The rows are grouped in 4 ways, from coarse to fine. Each group lies inside one group of the grouping before and may be the whole of it. The rows also spread widely along 14 directions, which tell nothing about the answers.
In the rows, 128 means zero.
Some rows, each with its group in each grouping after it:
[176 164 129 147 187 159 103 100 136 110 161  71 142  99 157 140 158 148
 106 100 147 141 119 129 171  94 115 134 105 129 156 113 136 143 109 127
 183 140 147 103 153 125 133] | Soz Z_348 Rulad Tipiz
[110  84 162  91  96 166 150 144  79 101 157 181  85 123 106 156 171 148
 123 129 149  91 133 114 154  77 102 119 177 109 108 182 131 118 103 138
  99 159 114 156 127 125 136] | Kufud Z_740 dimak zolip
[133 127  96 137 147 129 102 127 122 106  93  98 167 138 121 110 113 126
 124 140 116 131 135 108 149 163 132 172 120 167 136 116 138 106 127 167
 150 117 138 112 139 129 162] | Soz Z_878 gopoz sola
[ 84  75 107 150  95 132 121 125 126 100 126 127 158  84 112 142  95  86
 122 208 150 160  96 137 114 123 114 203  83 105  80  97 184 143  78 169
 143 112 146 104 140 105 198] | Kufud Z_472 nubuf guvo
[121 117 111 124 150 169 107 160 162 107  91 117  93 143 149 123 161 176
 139 106 102 116 139 142 169  90  87 131 136 123 136 137  99 105 140 135
 169 153 173 102 177 188 156] | Soz Z_561 gepal duk
[137 101 128 157 167 121  79 112 157  89 127  73 150 107 117 107 150 142
 133 101 120 136  68 144 112 136 102 161 126 121 124 141 164 115 146 169
 199 103 182 126 168 129 188] | Kufud Z_472 nubuf vesi
[136 191 182 136 103 174 127 150 141 146 177 109 139 140 148 162 143 184
 162 163 146 156 123 151  98  91 156 150  84  64 100 114 121 186 117  65
 114 160 144 142 142 100 119] | Kufud Z_740 luzi lapov
[166 141 101 116 133 166 128 172 131 100  66 106 128 152 142 121 117 169
 168 144 136 116 119 109 188 163 102 137 122 159 144 130 113 134  92 178
 199 164 156 114 199 133 140] | Soz Z_878 mepev kuro
[122 156 152 177 149 172 138 133  79  64  85 117 115 148  89 113 161 172
 121 109  91 106 154 152 115  74 180 143 136 109 138 150  98 157 148 187
 192 130  87 125 122  80 166] | Soz Z_878 mepev remot
[147 147  97 131 165 144 124 125 123  85  87  89 127 124  96 112 127 136
  67 118 110 120 123 153 114 152 102 125  94 157 128 139 132 126 147 166
 214 151 128 103 105 131 160] | Kufud Z_740 dimak sib
[ 98 103 127 133  76 143 173 163 107 149 118 182 140 149 123 143  95 128
 194 181 141 150 142 106  93 121 154 174 130  94 106 134 106 142  88 144
  89 127 114 130 103 109 101] | Kufud Z_472 tavo valo
[142 124 102 121 163 166 105 120 180 122 138  98 105 127 106 136 116 135
  77 106 126 142 148 133 116 133  82 125 100 149 120 137 109  97 146  85
 108 162 155  91  98 217 128] | Kufud Z_472 Kune Niras
[ 98  96 150 127 121 139 125 142  94 144 147 122 153 149 125 123 130 160
 174 106 126 121  90 156  66 124 114 180 133  81  90 183 120 107 129 167
 136 126 143 172  94  93 150] | Kufud Z_472 tavo Bekim
[185 135 135  91 121 109 115 125 143 144 175 119 155 130 113 135 120 123
 174 168 163 138 102  72 137 209 113 124 134 186 121 156 157 123 103  88
  69 134 153 160 141 140  68] | Kufud Z_740 luzi zirem
[145 136 106 104 127 131  96 141 176 153 149  77 136 139 139 116 130 149
 165 160 126 151  99 143 118 165  89 153  84 145  85 146 129 133 132  93
 108 140 192 127 148 161 117] | Soz Z_561 gepal kupev
[139 124 104 153 120  90 149 127 124 138 128 137 141 137 119 109 132 101
 118 117 132 176 125 105  60 125 170 174 135 103 134 117 113 175 149 141
 117  84 111 110  92  79  85] | Soz Z_878 gopoz kan
[143  99 110 119 150 108 158 115  68  89 112 144 106 109  89 101 171 121
 135 116 113  93 101 138 121 119 101 114 149 157 126 203 128 129 121 207
 190 123 109 149 103  82 117] | Soz Z_561 kovo Dizel
[ 82 111 138 172 148 134 132  95  95 125 130 196 170 115 113 157  94  90
 132 170 110 139 187 105 116  84 152 157 130 119 154  93 112  81  82 133
  97 136  54 123  49 153 138] | Soz Z_561 buni safi
[118  95 118 139 132 105 131 110  69 137 152 142 182 106 143 143 125  93
 116 124 160 145 121  80 134 110 140 191 148 112 140 107 149 121  97 167
 116  95 106 132  99  66 137] | Soz Z_561 kovo Dizel
[136 118  87 121 180 144 127 100 130 133 152 104 133 105 120 124 123 114
 102 113 119 131 118 158 107 122  78 133  89 138 117 157 120 100 120 141
 157 137 142 106  62 152 125] | Kufud Z_472 tavo valo
[146 148 173 166 153 180 129 119 127 107 141 136 124 134 127 147 149 172
 191 130 126 127 147 120 152  74 150 123 144 115 154 147  98 130  91 127
 134 153 109 140 146 141 111] | Soz Z_348 Rulad Tipiz
[167 165 127 150 175 127 110 147 176 141 104 132 148 146 188 130 139 169
 188 104 115 152 137 103 157 112 128 115 141 115 198  90  90 115 121 109
 186 144 152 113 179 170  97] | Soz Z_561 kovo Dizel
[102 110 146 155 136 143 130 103  90 129 159 137 153 119 105 133 135 128
 176 154 114 124 128 139 104  89 139 172 120 113 103 160 119 126 100 160
 116 118 105 154  84  93 136] | Soz Z_561 buni safi
[127 115  85 113 165 152 100 120 169 155 153 136 149 118 177 149 132 122
 121 128 126 146 171  88 194  90 105 149 128 132 165  79 120  86 111  87
 101 117 162  71 132 202 123] | Kufud Z_740 dimak sib
[126 104 113 100 148  93  88 121 167 131 160 125 151 102 153 126 136 115
 136 150 121 141  89 149 114 156  66 128 108 132 113 130 168  85 118 102
 146 137 184 131 137 182 141] | Kufud Z_472 nubuf guvo
[ 76  54 135 125 105 110 107 125 111 136 140 166 155 126 131 141 105 106
 140 152 140 137 103 135  82 141  79 174 141 109  95 150 149  69  94 144
  95 147 125 164  89 153 155] | Soz Z_348 Rulad Tipiz
[125 186 122 167 170 121 110 110 137 127 136  94 151 142 136 100 170 151
 121 110  68 153 157 171  78  77 184 157  98  98 138 111 101 154 183 110
 153  93 128  99  97 112 127] | Soz Z_878 gopoz sola
[ 98 174 149 185 156 113 121 115 116  95 102 139 147 137 118 110 159 148
 142 152  56 138 158 185  74  82 183 134 110 103 140 122 115 130 154 132
 181 126  95 122  98 129 146] | Soz Z_348 Rulad Tipiz
[115  84  98 116 104  97 144 157 131 131 104 172 118 124 152 129 134 108
 134 146 140 151 116 103 126 124 101 149 148 111 134 114 129 132 110 146
 141 130 137 113 145 137 115] | Soz Z_561 gepal kupev
[ 74 106 123 129  92  81 141 138 105 140 112 215 166 136 119 129 107  95
 197 234  90 138 160 120 100 141 145 152 127 139 115 117 132  96  92 125
  84 127  96 144  92 150 111] | Soz Z_561 buni safi
[156 107  99 113 134 130 101 121 167 151 171 106 147 120 146 124 132 120
 184 160 147 154 107  99 156 144 103 163 118 148 116 135 136 134  99 107
  82 104 181 117 158 145  98] | Soz Z_878 mepev remot
[111  89  99 158 179 120 101  96 155 113 129 151 148 112 113 122 126  98
 113 117  98 142 165  95 138 109 128 149 157 150 168 108 127  64 139 123
 103  91 127  88  99 204 139] | Kufud Z_472 tavo Bekim
[136 136 175  94  90 125 100 177 106 121 128 137 142 185 143 137 151 182
 127 102 149 117 138  75 144 166 148 145 193 128 132 133 131 103 153  99
  81 151 138 171 176 137 135] | Soz Z_878 gopoz kan
[111 151  71  98 129 123 156 127  75 132 119 131 146 111 134 123 114  96
  91 188 112 128 139 180 111 126 103 148  49 137  94 126 132 143  94 160
 173 151 106 105  59  90 131] | Soz Z_878 gopoz sola
[142  89 119 138 141 134 124 143 157 123  88 144 136 146 116 129  92 134
 160 111 139 140 104 101 102 168  90 138 151 133 148 145 108  92 114 162
 162 150 135 141 123 162 121] | Kufud Z_740 dimak zolip
[133 120  84  98 124 119 106 151 135 118 103 118 134 147 135 117 134 126
  76 124 126 133 150  92 161 161 115 155 140 165 132 107 136 106 152 123
 109 124 155  94 147 167 140] | Soz Z_878 gopoz kan
[ 86 124  91  94  98 133 144 154  89 147 124 178 146 144 150 145 107 106
 110 188 123 132 183 118 142 116 128 159 106 125 113  97 119 112  96 111
  80 146 105 103  83 144 121] | Soz Z_878 mepev remot

New rows, each followed by its group in each grouping:
[ 84 132 136 115 139 127  94  89  80 135 184 100 169 132  77 108 152 132
 160 189  67  95 140 182  93 131 132 167  82 163  49 196 143  89 142 120
  64 115 129 168  51 123 156] | Soz Z_561 buni safi
[ 86  70 152 127  95 100  94 127 143 103 162 174 133  97 137 140 154 107
 149 186 133 145  99 138 119 105  98 152 148  97 106 122 178 115 101 107
 105 124 147 146 165 150 166] | Soz Z_878 mepev remot
[120 129 101 149 144 135 131 105 154 112 127 167 128 122  91 132 127  97
 103 170  98 154 200  93 136 100 167 133 131 155 153  93 114 116 137  85
  68 105 102  74  88 191 104] | Kufud Z_740 dimak zolip
[117 125 130 120  89 150 138 170  97 102  80 133 129 173 102 120 119 157
 134 151 126 116 152 106 131 152 152 166 144 142 108 143 116 132 133 157
 111 143 119 135 144 116 147] | Soz Z_878 gopoz sola
[153 156  99 123 169 122 104 101 173 160 174  98 154 108 152 115 148 131
 211 180  98 150 116 157 136 118 107 134  69 150 116 138 122 130 107  88
 125 115 179 116 129 153  90] | Soz Z_561 kovo Dizel
[131 157 129 154 169 181  99 151 136  94  89  79 143 142 156 135 136 185
  99  81 116 125 139 133 163  97 131 155 116 101 154  91 117 115 142 155
 217 146 157  92 172 145 195] | Kufud Z_472 nubuf guvo
[112 137 136 129 118 165 115 132 124 107 125 118 145 144  88 137 114 146
 144 179 112 122 167 118 137 142 152 154 114 160 101 137 129 107 123 108
  78 144 129 123 122 163 152] | Kufud Z_472 Kune Niras
[ 87  88  97 150 128 145 130 106 119 122 134 126 135 102 110 130 110  97
 118 172 122 147 117 174  87  99  92 179  76 112  82 142 136 127  94 162
 133 134 122 109  73 128 155] | Soz Z_348 Rulad Tipiz
[ 57  66 125 137 103 114 107 148 121  81  85 185 115 134 114 118 146 121
 121 162  89 117 140 149 112 103 109 152 159 110 116 131 142  86 137 153
 136 129 125 125 138 171 193] | Soz Z_878 mepev remot
[107 162 138 131 125 158 110 131 162 126 149 101 119 139 103 115 163 173
 182 189  72 128 131 195  91 101 136 142  72 119  73 161 122 147 153  88
 114 130 169 126 128 153 139] | Kufud Z_740 luzi lapov
[127 144  88 174 168 105 107  96 180 135 132 131 161 110 143 127 111  88
 108 159 104 190 165 123 106 112 146 153  93 133 160  64 124 122 128  87
 113 107 124  65  93 186 105] | Soz Z_348 Rulad Tipiz
[122 153 107 116 127  80 169 128  63 135 145 163 136 118 146 114 190 114
 119 139 101 134 151 133 113  72 171 139 131 106 136 125 124 169 142 138
 141  89 104 114  90  60  87] | Soz Z_561 kovo Dizel
[136  71  91 115 106 130 119 140 164 128 106 134 131 136 102 118  84 107
 176 179 147 146 103 102 120 193  77 163 120 172  99 157 130 108  91 150
  95 139 157 132 141 166 120] | Soz Z_878 gopoz sola
[104  82  80  72 100  97 126 159 119 133 102 166 141 133 136 116 124 112
 171 199 111 107 113 123 150 179  76 143 127 169 101 150 158  85 101 155
 128 133 166 130 142 160 131] | Kufud Z_740 luzi zirem
[103 137 138  70 105  86 136 142  76 150 179 185 160 122 174 150 165 123
 144 172 124 118 149 118 147 117 137 127 146 117 127 123 157 103 106  88
  92 134 127 145 114 126 105] | Kufud Z_472 Kune Niras
[151 207 105  97 135 117 147 148 110 126 131 132 158 112 166 140 130 130
 119 199 121 140 150 140 162 144 136 108  69 146 141  81 150 149  94 100
 180 159 129  97 134 126 110] | Kufud Z_472 tavo Bekim
[119 107 148 106  78 198 146 186 142 107 124 158  59 136 160 165 158 174
 107 120 171 136 134 128 160  53  86 136 143  61 115 119 108 165 102 111
 135 189 148 111 195 151 147] | Soz Z_878 gopoz sola
[118  99  83 123 114 146 166 113 110 132 139 145 116 122  60 122 113  90
 123 182 122 135 156 112  99 124 139 164 102 160  87 164 117 146 117 138
  52 103 108 101  52 122  90] | Kufud Z_740 luzi lapov
[195 191 136 126 188 104  95 114 168 135 146  91 156 150 116 123 124 144
  86  85 123 148 134  99  89 198 131  95 126 171 167 123 121 100 177  58
 121 148 131 134  92 182  77] | Kufud Z_740 luzi lapov
[134 124 143 147 136  93 127 124 135  90 108 146 118 128  91 116 129 121
 111 139 113 141 105 157  53 162 105 106 128 139 124 160 136 116 138 131
 163 165 106 151  99 156 119] | Soz Z_348 Rulad Tipiz
[175 145 134 112 175 134 120 104  96 107 144 102 139 112 111 139 113 121
  53  84 162 123  99 131 104 170  75 106 110 154 137 154 133 107 107 145
 183 186  95 156  71 115 127] | Soz Z_878 gopoz kan
[ 92 101 146 135 107  93 121 136 137 121 138 139 132 127 108 113 145 134
 167 153 104 144  82 186  28 134 114 152 119  89  80 173 144 128 146 133
 146 128 149 161 110 123 144] | Kufud Z_472 Kune Niras
[120 146 129  94  94 108 110 164  88 127 131 135 171 146 174 148 139 137
  86 153 155 135 156  76 183 152 149 167 149 137 134  74 169 114 123 102
  92 138 137 120 166 129 143] | Soz Z_348 Rulad Tipiz
[141 139 155 120 120 167 135 144 148 100 139 136  69 131 104 144 158 159
 109 136 132 131 140 142 120  96 102  97 122 119 110 155 105 148 129  83
 117 186 125 129 134 173 113] | Soz Z_561 gepal kupev
[133 135 125 133 147 138 156  97 118 126 171 161 109 106  88 140 142 103
 101 147 118 138 157 133  88  87 134 113 110 128 122 150 115 140 122  97
  89 132  90 115  45 138  80] | Kufud Z_740 luzi lapov
[106 136  81  89 161  99 147 104  85 150 148 166 155 109 141 113 154 103
 162 182  69 107 145 176 125 106 111 117  90 146 121 158 125  97 104 147
 157 117 120 122  48 123  99] | Kufud Z_740 dimak zolip
[161 108 131 167 168 184 126 118 166  92 121 130  89 105 124 143 151 150
 150 101 142 136 133  99 179  60 103 121 149 124 170 129  97 135  98 143
 162 142 136  99 174 164 125] | Soz Z_561 kovo Dizel
[143 120 105 131 126 159 126 172 141 101  71 105 129 152 130 127 109 156
 114 113 144 132 132  86 161 155 125 161 137 138 139 108 122 124 129 165
 166 138 160  95 178 147 155] | Kufud Z_472 nubuf guvo
[115 138 140 155 130 120  82 138 209 123 125 133 155 135 138 129 114 143
 176 179 100 168 132 134 103 149 130 142 114 123 131  92 138  98 136  65
 115 136 170 115 165 216 144] | Kufud Z_472 tavo valo
[133 130 113 172 144  52 141 103 129 123 133 157 148 113 111 114 136  72
  78 122 121 189 139  97  47 125 177 148 142 110 161  90 130 156 161 115
 118  85  83 106  68 107  85] | Soz Z_561 gepal kupev
[180 125 102 145 155 166 134 126 170  79  89 130  92 115  99 138 104 116
  84 126 155 148 145  84 165 142  97 105 130 172 167 110 110 134  99 135
 157 168 112  85 149 185 112] | Soz Z_878 gopoz kan
[124 136  96 147 136  86 138 118 108 149 128 120 166 139 113 108 118 101
 109 130 114 165 134 124  54 140 160 179 106 123 116 120 117 144 158 134
 109  92 111 118  56  89 103] | Soz Z_561 kovo Dizel
[ 62  48 109 129  80 129 117 155 121 105  92 180 131 122 137 147 106  98
  84 158 148 144 133 109 129 112  94 190 148  96 113  88 151  97 101 159
 118 139 124 108 141 153 198] | Soz Z_878 gopoz kan
[141 104  91 133 154 102 160 129 117 111 101 146 103 119 119  91 176 129
 170 110  90 116  93 155  96 101 111 123 140 120 139 184 114 149 138 204
 219  97 141 119 118  95  96] | Kufud Z_740 luzi zirem
[173 146  57 119 149 122 166 124 127 138 115 119 128 117 113 118 105  93
 107 155 139 156 145 100 134 152 116 132  86 177 137 120 107 158 107 138
 133 129 119  83  87 123  66] | Soz Z_561 kovo Dizel
[116 100  90  85  73 136 167 178  84 135 116 144 108 142 142 127 157 138
 134 159 145 119 132 104 168 111 116 173 136 122  93 140 128 166 115 166
 116 121 155 107 160  92 119] | Soz Z_561 buni safi
[ 91  96 105 112 102  85 119 141 134 127 154 147 105 131 133 103 190 117
 102 132 100 149 121 159  74  90 126 160 139  88  92 141 140 150 180 102
  94  87 160 112 120 131 124] | Soz Z_878 mepev remot
[164 172  78  94 186 127 132  98 104 157 170  97 171 117 135 124 123 109
 114 138 117 126 159 115 151 148 131 130  79 178 132 130 122 110 111 114
 115 119 132 101  57 131  80] | Kufud Z_472 nubuf guvo
[ 92  74  99 142 136 163 133 109 116 102 140 135 107  80 124 129 144 109
 141 164 122 127  95 191 121  53  68 161  83  90  91 155 135 146  74 188
 186 132 137 110 111 105 171] | Soz Z_878 mepev remot
[110 130 144 142 137 108 124  94 118 140 211 148 145  92 148 136 197 116
 146 147 111 149 127 146 105  38 161 157 125  72 124 120 152 162 130  97
 106  76 135 118 108  90 112] | Kufud Z_740 luzi zirem
[137 146 136 127 166 113  87 142 138 127 111 116 164 139 174 140 121 150
  90  85 134 139 116 125 121 149  86 128 130 115 163  93 128  77 137 112
 189 173 140 137 133 165 158] | Soz Z_561 kovo Dizel
[ 92 116 135  90 116  75 104 122 110  89 154 150 132  97 113 115 184 118
 121 193  86 107 109 182 109 139 104 115 122 146  88 161 192  99 142 110
 141 133 152 147 135 151 169] | Kufud Z_472 Kune Niras
[188 187 118 147 162 149 137 146 151 125  94 105 152 147 144 140 102 153
 115 106 147 160 141  87 138 154 148 124 115 133 183  83  99 149 121 127
 190 155 121 100 137 129  99] | Kufud Z_740 dimak zolip
[132 158 101  90 148  89 120 135  91 139 139 161 167 131 179 140 135 106
  69 130 129 134 169  97 156 139 127 122 135 140 169  78 137  96 121  95
 126 140 107 110  97 144 105] | Soz Z_878 mepev remot
[131 163 115  92 123 144 122 151  95 184 148 122 200 152 185 158  87 143
 171 174 151 137 151  95 169 155 126 170  89 138 123  92 119 103  72 106
  92 160 135 139 111 119 112] | Soz Z_561 kovo Dizel
[129 129 155 113 133 121 114 134  74 121 138 120 175 135 132 129 142 156
 166 132 132 100  92 121 128 156 127 154 144 130 121 163 156 104 114 169
 161 130 135 178 132  77 153] | Kufud Z_740 luzi lapov
[176 140 109 144 159 144 122 114 174  84 130 120  90 103 111 134 147 114
  52 111 146 160 149 101 149 109 113 108 129 147 164  99 127 153 135  94
 138 143 126  76 148 177 112] | Soz Z_878 gopoz sola
[ 94 141 166 148 133  64  92 130 117 143 150 155 198 127 186 137 142 127
 150 139 116 160 108 136  80 122 150 163 140  68 146  81 155 105 131 104
 151 121 126 161 127 109 150] | Soz Z_561 gepal duk
[131 157 124 144 163 180  88 140 147  96  93 101 140 138 160 142 131 168
  96 109 119 129 162 118 192 100 124 145 119 129 165  76 114 104 123 129
 180 159 142  87 174 175 184] | Soz Z_878 gopoz kan
[137 151 164 138 106 133 122 169  90  84  77 121 158 152 119 141 110 158
 111 140 153 126 122  91 139 178 150 150 147 135 136 108 145 129 119 158
 167 169 106 156 170  96 170] | Soz Z_561 gepal duk
[140  98 109 134 155 122 109 143 163 131 116 151 125 140 169 119 151 142
 172  95 120 140 125 102 147 103 106 134 172 111 173 123 102 105 125 136
 152 116 159 114 165 170 108] | Soz Z_878 mepev remot
[ 94  60  87 108  90 154 117 133 128 132 141 101 116 126  86 128 106 103
  92 165 152 143 117 123 107 145  81 200  97 143  48 155 141 126 122 136
  50 127 155 114  97 142 158] | Soz Z_561 gepal kupev
[156 126 138 140 138 161 114 143 154  95 118 112  90 149 112 121 169 168
 111  79 130 132 139 102 143 104 134 131 167 128 144 142 103 142 160 121
 125 130 145 112 172 155 126] | Soz Z_878 gopoz kan
[174 145  89 101 157 110 158 129 122 108 128 144 109 107 124 115 159 115
 126 139 121 125 135 111 159 136 115  91 130 170 157 144 130 138 117 137
 165 125 134  98 130 143  75] | Kufud Z_472 tavo Bekim
[152 141  78 100 154 142 127  83 133 144 185 111 152 102  99 120 142 101
 182 214 104 126 157 113 182 132 137 139  83 204 105 154 136 129  95 104
  59  91 149 100  97 145  82] | Kufud Z_740 dimak zolip
[ 91 117 116 150 145 115 103 112 118 106 102 175 166 139 113 129 112 102
 108 157  90 134 196  91 139 126 164 154 152 157 160  88 125  66 129 119
  88 116  88 108  94 182 151] | Soz Z_878 gopoz kan
[166 123 125 107 112 137  92 162 134 115 133  61 141 149 146 114 156 171
 138 106 163 134  81  99 158 166 114 177 144 133 108 141 153 156 144 146
 140 116 198 136 217  94 151] | Soz Z_878 mepev remot
[121 153 112 137 114 126 140 145 124  91  98 105 114 136  90  90 176 156
 160 179  72 120 114 184  94 118 154 147  92 131  86 164 138 181 162 161
 179 104 154 112 149  92 142] | Kufud Z_740 luzi zirem
[106  86 116 133 159 109 126  82 116 129 162 162 122 116  77 109 153  99
 153 143  81 114 145 142  89 106 108 126 138 158 110 193 111  84 132 130
  80 110 107 144  44 167  99] | Soz Z_561 buni safi
[117 119 126  92 127 160  99 130 160 190 214 140 143 120 202 163 159 149
 193 159 142 144 151 110 194  58  97 154 118 101 119 108 116 106  84  46
  42 132 185 117 154 180 103] | Soz Z_561 kovo Dizel
[113 137 116 155 128 119 126 115 125  82 118 107 142  98  84 108 137 117
 132 198  96 141 105 179  92 134 138 153  77 136  90 138 166 153 128 156
 180 113 139 111 127 106 172] | Kufud Z_472 tavo valo
[110 113 109 112 125  83 114 138  79 152 136 134 194 146 157 124 137 118
 111 111 129 130 131  81 125 148 156 192 161 121 140 105 156  99 149 149
 111  80 135 128 108  87 136] | Kufud Z_740 luzi zirem
[ 87  92 156 141  97 162 104 131 113 114 149 109 136 138 106 125 147 157
 161 148 123 127 106 159  96  95 128 197 123  89  68 167 138 134 125 151
 103 121 148 157 137  98 187] | Soz Z_878 gopoz sola
[133 122 155  91 104 113 128 157 138 161 163 159 124 158 140 139 137 150
 151 121 143 137 105 128  67 150  96 122 143  98 107 163 121 115 136  81
  90 162 144 170 104 150  82] | Kufud Z_740 luzi zirem
[133 130 140 105 108 127 115 156 173 132 130 126 119 159  99 113 118 159
 187 173 109 137 109 152  73 189 100 120 110 147  84 180 121 108 141  87
  97 161 167 159 129 189 106] | Kufud Z_472 tavo Bekim
[131 174 100 101 113 131 148 153 131 153 127 129 124 157 137 111 139 148
 170 179  94 140 148 164 100 130 138 134  77 130  96 145  94 160 129 103
 117 142 140 116 104 127  81] | Soz Z_878 gopoz kan
[117 126  98 118 165 173 129 104  90 105 125 131 131 117  88 144 110 109
  52 136 118 103 180 118 154 117 107 133 104 171 129 131 126  85 112 138
 116 154  91  96  52 162 149] | Kufud Z_740 luzi zirem
[108 109 177 173  94 128 126 114 120  99 171 131 127 115  79 123 180 136
 169 162 120 148 102 138  71  75 186 180 143  80  90 156 156 186 145 134
  94  77 130 146 141  65 144] | Kufud Z_740 luzi zirem
[ 87  84 137 115 106  97 110 129 152 134 172 173 104 123 141 122 185 123
 133 134 105 147 121 158  79  74 108 143 151  80 103 147 131 119 151  84
  83 113 151 134 121 162 123] | Soz Z_878 gopoz kan
[ 77  71  97 137 104 100 144 152 104 128  82 184 145 126 140 133 100  96
 120 152 131 148 119 128  88 120  96 174 130  93 123 107 129 105 103 177
 161 137 112 122  98 122 155] | Soz Z_561 kovo Dizel
[118 121 131 143 132 141 105 105 115  95 161 107 138  98 120 133 161 119
  86 141 135 141 129 132 139  83 138 171 119 113 114 114 160 149 126 130
 125 108 132 109 138 104 173] | Soz Z_878 gopoz sola
[151 121  84 111 116 129 141 154  99 132 101 115 152 155 126 111 113 130
 163 146 140 129 130  80 154 171 141 173 133 163 125 138 119 143 111 175
 120 108 139 120 140  93 104] | Soz Z_878 mepev remot
[ 73 106 109 155 122 162 145 123  96 150 134 136 175 117 139 145  91 116
 179 178 121 147 133 152 101  74 143 209  72  73  96 112 116 133  71 177
 138 112 120 110  74  84 160] | Kufud Z_472 nubuf vesi
